The rows come from 6 hidden closed curves, with some noise, and rows from the same curve form a group. Each curve winds through 8 dimensions. The rows are also pushed far along 6 directions, which tell nothing about the answers.
(in the rows, 128 means zero)
Known rows, each followed by its group:
100  102  130  132  165  150  155  139  107  124  101  157  117  152  119  141  109  122  129  162  185 -> K231
157  93  100  136  147  139  100  95  162  154  165  120  168  74  151  157  103  177  92  158  102 -> K503
113  103  124  147  135  97  114  125  119  123  128  127  131  165  111  158  127  130  135  110  166 -> K969
150  139  114  138  138  82  142  81  119  131  108  111  144  165  71  110  109  159  111  100  132 -> K503
123  165  137  101  81  127  106  129  137  176  150  149  128  97  151  117  135  160  138  153  104 -> K669
121  108  129  94  95  124  90  150  159  141  163  150  121  138  156  111  148  160  141  128  109 -> K231
112  152  151  99  114  101  115  148  131  132  120  167  139  142  125  119  131  134  126  130  121 -> K658
83  115  158  82  139  128  128  120  125  143  115  196  103  161  149  112  112  172  138  152  128 -> K503
97  123  138  103  158  132  121  97  128  132  109  145  132  148  140  146  122  141  145  114  91 -> K969
111  121  116  146  137  181  110  129  140  100  130  98  133  128  153  144  153  83  138  121  122 -> K503
118  157  128  115  144  166  121  86  123  114  79  115  125  160  123  122  131  114  151  135  128 -> K231
140  102  135  155  136  124  168  155  110  71  107  111  103  116  113  122  123  86  118  123  186 -> K503
150  109  136  145  109  79  125  151  133  109  162  134  158  111  95  123  147  118  98  111  141 -> K658
94  189  161  95  136  170  149  125  100  111  87  145  74  178  158  114  140  78  172  128  131 -> K231
100  153  161  143  52  85  101  169  122  114  141  140  115  168  94  84  182  113  160  93  146 -> K658
118  147  115  124  158  170  132  143  139  115  98  104  121  141  157  137  128  109  155  135  118 -> K659
154  155  119  129  109  121  142  110  127  118  131  101  132  111  119  110  137  142  116  129  115 -> K503
108  167  146  103  110  90  148  130  108  152  125  169  112  161  123  106  123  164  123  145  157 -> K503
176  163  142  129  88  71  116  125  133  150  170  123  134  106  108  122  140  147  145  108  82 -> K669
146  165  147  151  123  74  123  128  114  115  114  120  126  138  111  140  112  108  128  102  151 -> K659
120  150  154  132  89  45  96  105  137  161  166  160  150  157  87  115  143  178  146  101  122 -> K231
136  144  130  138  112  68  127  156  136  160  148  138  139  132  104  132  118  157  145  125  154 -> K659
137  135  121  153  127  109  143  157  108  112  109  110  130  129  107  141  119  85  111  117  182 -> K503
113  97  111  171  90  91  78  108  118  121  145  95  155  157  93  149  162  141  120  85  118 -> K659
108  123  127  126  198  199  165  95  116  104  67  122  119  123  146  131  95  87  111  142  134 -> K503
136  138  123  106  166  176  174  95  120  144  129  146  112  95  161  135  94  141  111  177  131 -> K503
94  148  136  111  165  133  163  65  82  140  69  144  108  196  98  120  104  134  129  107  119 -> K658
138  153  127  147  156  103  113  90  120  130  98  109  140  146  120  157  94  125  122  107  125 -> K659
100  171  116  91  134  156  87  50  150  110  88  91  152  171  144  121  154  148  149  91  40 -> K669
142  83  108  146  102  105  92  154  150  103  163  101  161  112  117  146  166  129  121  117  139 -> K659
124  197  153  120  97  40  126  89  124  151  126  130  136  151  95  107  127  151  140  80  136 -> K659
103  98  143  143  151  161  180  150  90  123  124  174  93  140  126  111  107  104  93  162  195 -> K669
175  173  138  138  98  78  121  153  157  142  156  123  143  104  105  102  126  133  140  113  117 -> K969
93  97  120  168  96  72  77  113  128  139  142  129  170  161  81  143  140  162  109  92  134 -> K658
182  146  131  156  153  133  132  128  133  73  121  82  129  128  115  139  138  65  148  108  124 -> K669
154  149  118  118  143  203  114  123  148  144  139  117  122  98  174  136  122  105  143  156  76 -> K231
100  94  145  115  97  54  95  127  118  162  139  177  139  163  97  129  125  179  116  111  145 -> K231
142  66  125  141  130  162  137  193  142  98  153  137  126  80  146  122  136  99  98  156  150 -> K659
149  95  128  129  109  108  166  179  125  117  156  142  109  82  129  123  120  130  110  156  194 -> K231
145  93  105  113  152  154  158  122  127  135  139  132  133  121  113  133  126  123  123  145  141 -> K969
109  98  103  143  163  209  87  139  137  90  99  95  134  167  162  144  147  84  118  129  102 -> K969
155  123  139  138  107  89  121  121  122  113  139  119  130  123  102  119  137  119  118  101  126 -> K231
123  138  134  86  110  128  167  138  116  142  128  165  89  141  132  101  120  158  138  157  157 -> K231
82  131  143  117  118  91  119  143  115  150  121  173  129  166  122  139  117  153  127  129  155 -> K658
141  116  119  147  179  136  184  137  116  157  133  158  122  111  119  147  68  136  107  171  186 -> K503
145  202  159  95  118  136  166  83  111  116  119  141  90  160  112  81  142  102  161  115  121 -> K658
156  132  132  147  161  128  151  124  111  109  124  120  112  149  116  144  116  99  140  123  131 -> K669
152  156  133  125  136  66  131  79  120  174  151  142  132  156  99  136  104  176  140  105  96 -> K669
114  128  129  101  123  159  109  122  135  179  138  159  138  98  155  132  120  158  125  163  88 -> K659
132  112  122  133  161  148  126  124  130  115  125  131  111  148  152  148  102  126  123  135  127 -> K669
97  95  138  154  132  109  92  145  129  107  110  126  140  137  131  145  129  107  115  106  160 -> K659
132  91  114  124  147  189  138  134  135  131  157  150  133  104  151  133  127  137  105  176  112 -> K658
126  159  153  129  120  75  141  111  114  125  125  132  138  123  102  128  132  118  132  95  130 -> K969
54  123  141  121  155  122  118  117  101  117  72  162  122  220  118  144  117  129  130  114  159 -> K658
184  139  137  131  83  63  118  134  141  181  182  145  144  58  109  128  105  170  118  139  118 -> K658
139  176  142  87  138  132  151  136  131  120  137  146  111  146  152  118  135  107  135  135  130 -> K659
87  66  148  119  99  108  81  200  148  120  175  161  138  137  150  131  182  120  137  108  119 -> K669
140  138  142  121  131  149  163  130  125  131  133  149  109  103  132  92  118  122  115  154  145 -> K969
119  104  113  129  140  157  114  93  130  125  142  130  145  142  129  138  138  144  111  136  101 -> K658
177  164  152  146  131  109  172  161  119  106  143  136  112  118  102  101  123  74  124  126  163 -> K659
108  136  125  111  83  116  64  145  146  157  145  140  146  160  136  115  158  164  134  121  81 -> K969
142  147  127  107  121  116  104  103  145  124  126  108  129  132  141  136  135  134  156  107  98 -> K969
119  94  104  161  135  110  152  105  106  137  143  115  143  140  90  144  128  139  101  116  165 -> K969
111  64  107  135  136  150  140  187  109  128  144  146  117  150  134  148  134  122  107  153  160 -> K969
105  150  161  87  96  133  118  121  138  153  162  180  113  125  154  90  149  148  137  140  106 -> K231
166  188  133  117  123  106  146  95  133  157  125  125  130  98  117  120  100  144  139  140  132 -> K669
136  119  160  165  124  141  131  172  139  78  129  127  126  68  140  113  136  96  124  149  138 -> K503
116  121  130  100  133  128  143  144  126  119  122  148  114  156  128  121  137  131  143  138  154 -> K659
114  71  131  123  106  110  123  167  142  147  184  171  145  112  129  111  147  163  100  145  138 -> K658
128  161  117  108  151  144  145  66  129  129  87  104  120  136  132  119  104  147  138  117  105 -> K659
154  149  121  128  99  124  110  147  130  139  144  119  142  116  123  127  145  122  119  138  118 -> K969
109  132  130  91  147  208  112  115  154  124  110  145  121  134  171  97  129  122  125  154  101 -> K669
98  101  128  96  152  142  166  175  125  140  126  170  100  164  138  119  120  122  139  136  164 -> K969
163  118  107  137  102  105  96  106  158  121  139  82  156  86  123  128  131  161  119  109  92 -> K503
151  97  110  159  176  185  146  94  131  96  123  91  134  93  144  140  117  101  101  146  137 -> K658
117  127  111  139  122  159  89  117  146  153  132  106  148  134  131  128  142  115  139  109  99 -> K231
119  115  106  136  127  83  97  97  117  154  106  115  155  152  102  162  104  175  115  107  106 -> K503
116  145  133  143  70  138  67  155  149  137  167  115  139  132  143  118  180  109  149  109  97 -> K659
112  90  107  145  168  191  137  102  126  114  115  115  125  141  140  127  123  118  106  141  139 -> K969
121  132  135  115  147  148  132  111  123  138  136  138  113  149  147  127  132  124  140  121  92 -> K669
108  152  137  136  102  84  131  128  113  139  116  122  127  149  97  123  138  122  147  97  160 -> K231
107  98  106  99  131  153  130  150  113  152  130  148  120  156  142  148  134  138  122  151  134 -> K969
135  113  116  140  111  124  79  110  147  121  151  99  142  118  153  151  138  145  120  105  73 -> K669
105  150  150  141  106  125  117  120  101  82  110  109  131  148  116  126  175  73  125  91  120 -> K658
122  109  116  123  159  173  148  129  122  147  115  137  137  84  147  150  99  118  102  157  117 -> K503
150  148  145  156  98  102  112  119  140  102  143  108  126  125  109  102  149  116  141  106  136 -> K969
120  166  140  116  125  115  132  137  112  142  100  140  129  139  119  126  117  107  126  125  144 -> K503
107  128  133  110  126  117  101  95  129  158  141  144  134  132  152  149  123  160  125  122  93 -> K231
107  103  120  170  108  127  61  101  137  97  149  82  158  156  127  139  183  105  117  75  98 -> K669
144  144  143  125  143  98  181  154  104  91  138  143  106  146  118  131  127  89  113  126  188 -> K659
178  143  104  149  158  160  180  104  119  140  108  95  127  75  109  131  84  103  113  151  159 -> K231
173  243  142  91  123  132  130  85  148  141  97  117  129  108  131  104  107  136  160  137  72 -> K658
160  170  135  104  136  152  144  93  141  112  128  105  117  116  146  97  144  113  143  125  101 -> K658
129  190  159  65  119  167  135  105  146  135  136  152  101  100  188  96  139  132  153  150  72 -> K231
122  139  120  121  121  150  117  137  145  111  122  118  132  149  126  112  152  121  146  126  120 -> K669
159  85  136  174  135  156  160  195  130  81  156  136  123  74  124  114  127  64  86  162  206 -> K669

New rows. What belongs after each?
123  122  112  154  176  141  111  85  143  129  99  110  149  137  134  152  90  158  121  137  118 -> K503
134  137  139  149  164  145  122  90  131  96  85  108  143  115  123  129  109  113  121  123  105 -> K503
135  100  120  128  132  119  124  131  137  123  141  126  148  119  115  134  141  131  124  132  150 -> K659
163  168  150  176  142  79  165  106  120  92  102  104  129  107  85  110  98  114  121  114  177 -> K503
120  126  157  120  123  135  137  170  115  121  121  164  91  141  137  116  125  96  143  142  165 -> K658
147  133  111  107  105  156  107  125  159  157  144  107  127  92  153  114  134  149  150  129  71 -> K669
147  134  138  116  108  90  119  113  131  175  151  153  132  99  120  128  105  162  122  132  119 -> K658
160  132  132  141  106  107  93  122  142  126  138  117  139  122  109  123  129  131  134  116  110 -> K658
187  177  115  78  89  130  102  124  160  177  156  120  155  55  154  124  131  156  125  152  55 -> K969
101  110  117  132  155  148  119  99  114  94  83  113  126  192  120  126  136  134  122  115  114 -> K503
150  116  132  138  171  133  173  86  112  90  93  115  108  120  111  127  92  125  121  130  144 -> K503
138  167  144  130  122  120  123  113  136  66  116  91  129  131  130  122  158  85  144  89  108 -> K669
121  76  86  131  204  211  146  119  124  149  95  124  121  140  152  156  80  144  117  170  105 -> K658
115  173  153  110  129  150  167  141  113  127  118  158  101  120  139  111  121  92  135  146  155 -> K658
56  105  147  123  124  123  103  163  135  145  128  180  124  161  154  126  128  162  131  146  155 -> K503
158  125  119  123  88  121  96  172  155  129  165  113  137  104  142  118  155  137  133  124  82 -> K969
152  120  122  184  117  96  139  104  113  117  132  93  143  109  73  131  126  113  116  104  162 -> K659
163  109  109  169  163  154  120  128  140  97  137  91  148  128  123  143  128  80  104  115  124 -> K659
165  98  132  156  89  105  130  168  144  142  190  147  150  48  114  109  127  140  80  155  151 -> K669
128  66  114  124  159  128  147  132  122  145  140  154  128  115  133  149  96  159  96  147  129 -> K231
83  73  139  156  133  109  90  149  138  122  124  150  158  129  126  136  127  145  98  125  145 -> K503
139  94  126  138  144  99  152  136  131  175  171  180  144  107  110  128  88  173  88  160  163 -> K669
116  132  138  144  137  100  112  138  126  115  110  130  129  177  110  121  123  119  127  100  134 -> K969
130  117  133  129  163  112  178  105  104  124  124  140  110  149  113  122  110  131  115  130  173 -> K658
109  116  108  135  181  124  134  86  129  158  86  118  149  149  110  152  89  161  135  128  140 -> K659
144  144  123  120  129  165  102  149  165  128  138  111  142  108  154  123  149  105  155  141  116 -> K659
116  156  138  81  142  102  162  102  122  172  96  165  116  147  108  107  97  181  157  143  144 -> K659
140  173  144  132  101  115  118  147  118  117  113  115  131  114  120  128  141  89  136  116  121 -> K503
72  187  165  90  107  88  125  93  102  114  97  150  96  211  128  109  150  137  161  79  109 -> K669
146  161  125  141  129  144  98  84  145  112  130  98  143  146  127  115  143  111  130  109  104 -> K669
100  62  133  163  126  116  91  149  138  125  143  143  165  91  129  149  128  148  95  133  120 -> K503
133  146  153  127  108  66  118  111  116  162  124  154  130  113  108  130  99  158  122  125  142 -> K658
144  172  118  123  134  154  124  77  138  144  101  108  125  147  114  103  115  146  153  122  81 -> K658
107  109  165  155  37  77  44  193  144  107  162  140  148  113  119  112  187  109  130  101  136 -> K658
95  132  133  123  141  144  128  73  114  126  112  140  125  176  117  119  134  135  130  124  138 -> K231
112  135  102  109  140  156  96  122  152  153  130  116  149  139  163  143  133  161  135  133  63 -> K659
168  73  77  153  165  137  139  112  138  116  141  78  163  112  101  161  123  111  103  112  142 -> K969
103  86  126  131  111  172  76  191  150  101  147  131  137  127  167  142  175  94  133  143  120 -> K669
158  125  134  157  102  74  90  120  149  110  162  94  170  82  108  152  153  123  132  88  90 -> K969
144  157  131  103  161  140  147  93  117  151  115  140  106  158  134  132  103  144  151  132  86 -> K669
182  116  129  135  138  99  167  146  133  133  135  139  125  62  118  126  75  148  101  156  151 -> K659
137  154  126  98  115  98  129  132  145  157  160  146  136  114  152  129  120  164  118  133  109 -> K659
136  131  124  106  118  72  76  94  152  164  145  134  162  154  114  141  129  189  145  100  67 -> K669
153  128  105  129  138  94  109  72  152  161  128  95  156  108  114  145  102  169  133  102  105 -> K669
121  76  117  111  138  118  145  136  120  136  137  146  141  132  108  136  135  125  107  123  156 -> K969
95  149  134  109  100  94  103  102  120  178  129  154  132  151  125  132  123  178  134  127  127 -> K669
159  133  105  112  123  115  132  117  122  151  133  118  133  132  116  135  120  157  122  132  99 -> K969
162  126  126  176  124  65  133  137  129  122  143  105  155  118  74  141  128  112  130  108  186 -> K659
122  54  103  157  178  138  138  174  141  150  146  152  147  121  130  155  86  140  90  152  161 -> K969
113  115  135  120  125  92  131  152  139  136  158  162  141  126  130  138  123  159  121  134  136 -> K669
71  90  100  159  191  129  109  59  112  68  65  84  157  234  93  167  135  115  117  71  143 -> K669
141  154  148  88  144  119  138  76  134  148  117  162  116  122  134  113  94  182  140  150  93 -> K503
138  150  146  125  75  106  96  162  135  128  153  137  149  92  131  120  161  137  124  139  89 -> K658
141  190  137  100  175  191  157  102  136  137  92  140  104  128  159  118  90  123  159  168  102 -> K503
70  69  111  138  154  184  106  127  128  123  120  142  141  162  143  149  143  131  122  152  148 -> K231
156  140  121  137  138  169  156  148  133  162  140  131  122  85  127  114  108  101  131  152  134 -> K231
107  148  120  127  142  128  108  124  142  155  115  119  148  144  136  139  127  140  147  121  110 -> K659
85  115  131  53  115  155  135  175  115  169  130  191  102  148  168  125  138  144  131  165  127 -> K969
110  193  177  120  63  121  93  146  152  89  128  119  116  106  153  77  184  110  172  110  94 -> K503
121  183  171  136  139  119  131  94  123  81  72  120  114  144  117  98  123  113  153  111  117 -> K503
103  133  144  78  149  118  173  126  117  154  125  185  114  130  142  118  107  153  115  153  154 -> K659
109  96  139  107  119  132  128  193  123  126  144  162  118  112  156  143  140  100  120  148  163 -> K969
137  146  137  139  121  119  124  125  116  101  126  124  134  136  117  132  144  119  125  133  123 -> K658
122  124  128  146  168  159  129  126  141  121  109  131  130  118  149  137  97  136  127  159  134 -> K503
132  128  141  122  181  164  160  116  126  96  111  128  112  143  138  121  125  80  137  120  130 -> K669
154  167  129  158  164  116  153  58  95  90  92  93  127  154  101  149  108  112  119  118  145 -> K503
170  143  168  152  73  105  136  180  132  123  167  151  132  25  119  99  132  101  106  156  155 -> K658
117  65  115  157  97  149  88  162  135  104  163  108  144  114  134  132  176  96  105  109  123 -> K231
91  157  147  108  147  86  127  89  112  119  99  149  107  216  123  136  116  146  151  91  130 -> K669
206  133  116  204  134  125  142  167  136  69  144  66  134  98  97  131  132  63  121  118  153 -> K969
127  100  117  152  125  98  74  95  152  145  158  120  176  123  110  161  135  170  136  109  81 -> K969
78  142  156  115  52  98  78  182  141  147  152  170  128  155  131  98  172  152  153  123  126 -> K658
169  143  151  137  127  89  187  168  107  140  160  172  88  101  121  124  83  132  118  159  175 -> K669
90  60  92  152  145  211  77  163  147  91  137  98  149  134  189  159  166  103  95  153  128 -> K503
81  92  126  131  159  155  134  192  131  143  125  161  119  151  152  145  120  119  139  156  179 -> K659
151  162  121  131  121  124  103  120  135  140  115  107  154  106  124  141  122  115  121  122  103 -> K503
106  112  114  145  129  131  136  117  111  112  117  118  134  155  106  132  138  131  115  118  134 -> K669
116  89  129  129  134  209  103  156  157  117  138  138  135  70  183  117  138  119  108  181  110 -> K658
112  130  140  124  112  106  118  154  111  139  123  147  126  143  122  130  135  141  129  131  118 -> K658
116  144  144  125  123  87  145  155  119  122  148  151  122  145  131  130  133  111  116  115  171 -> K659
152  146  116  122  128  176  150  155  139  128  138  126  114  109  140  111  129  118  141  163  121 -> K669
114  85  103  148  176  159  184  113  100  142  125  137  124  133  112  141  99  130  92  152  178 -> K969
51  129  176  76  100  114  129  138  113  174  121  227  103  154  143  84  124  183  128  158  144 -> K658
132  110  132  121  152  127  127  123  146  134  149  141  139  125  135  129  126  130  127  124  113 -> K669
97  78  113  148  131  72  118  105  120  125  131  119  157  142  108  157  124  162  93  97  156 -> K659
125  125  98  114  167  178  138  108  112  139  99  121  124  167  135  147  114  124  124  148  123 -> K969
119  212  151  109  138  136  156  75  107  114  80  124  106  162  117  109  121  93  151  107  129 -> K658
101  113  143  117  112  124  71  150  147  89  124  120  138  168  139  129  182  97  158  89  102 -> K669
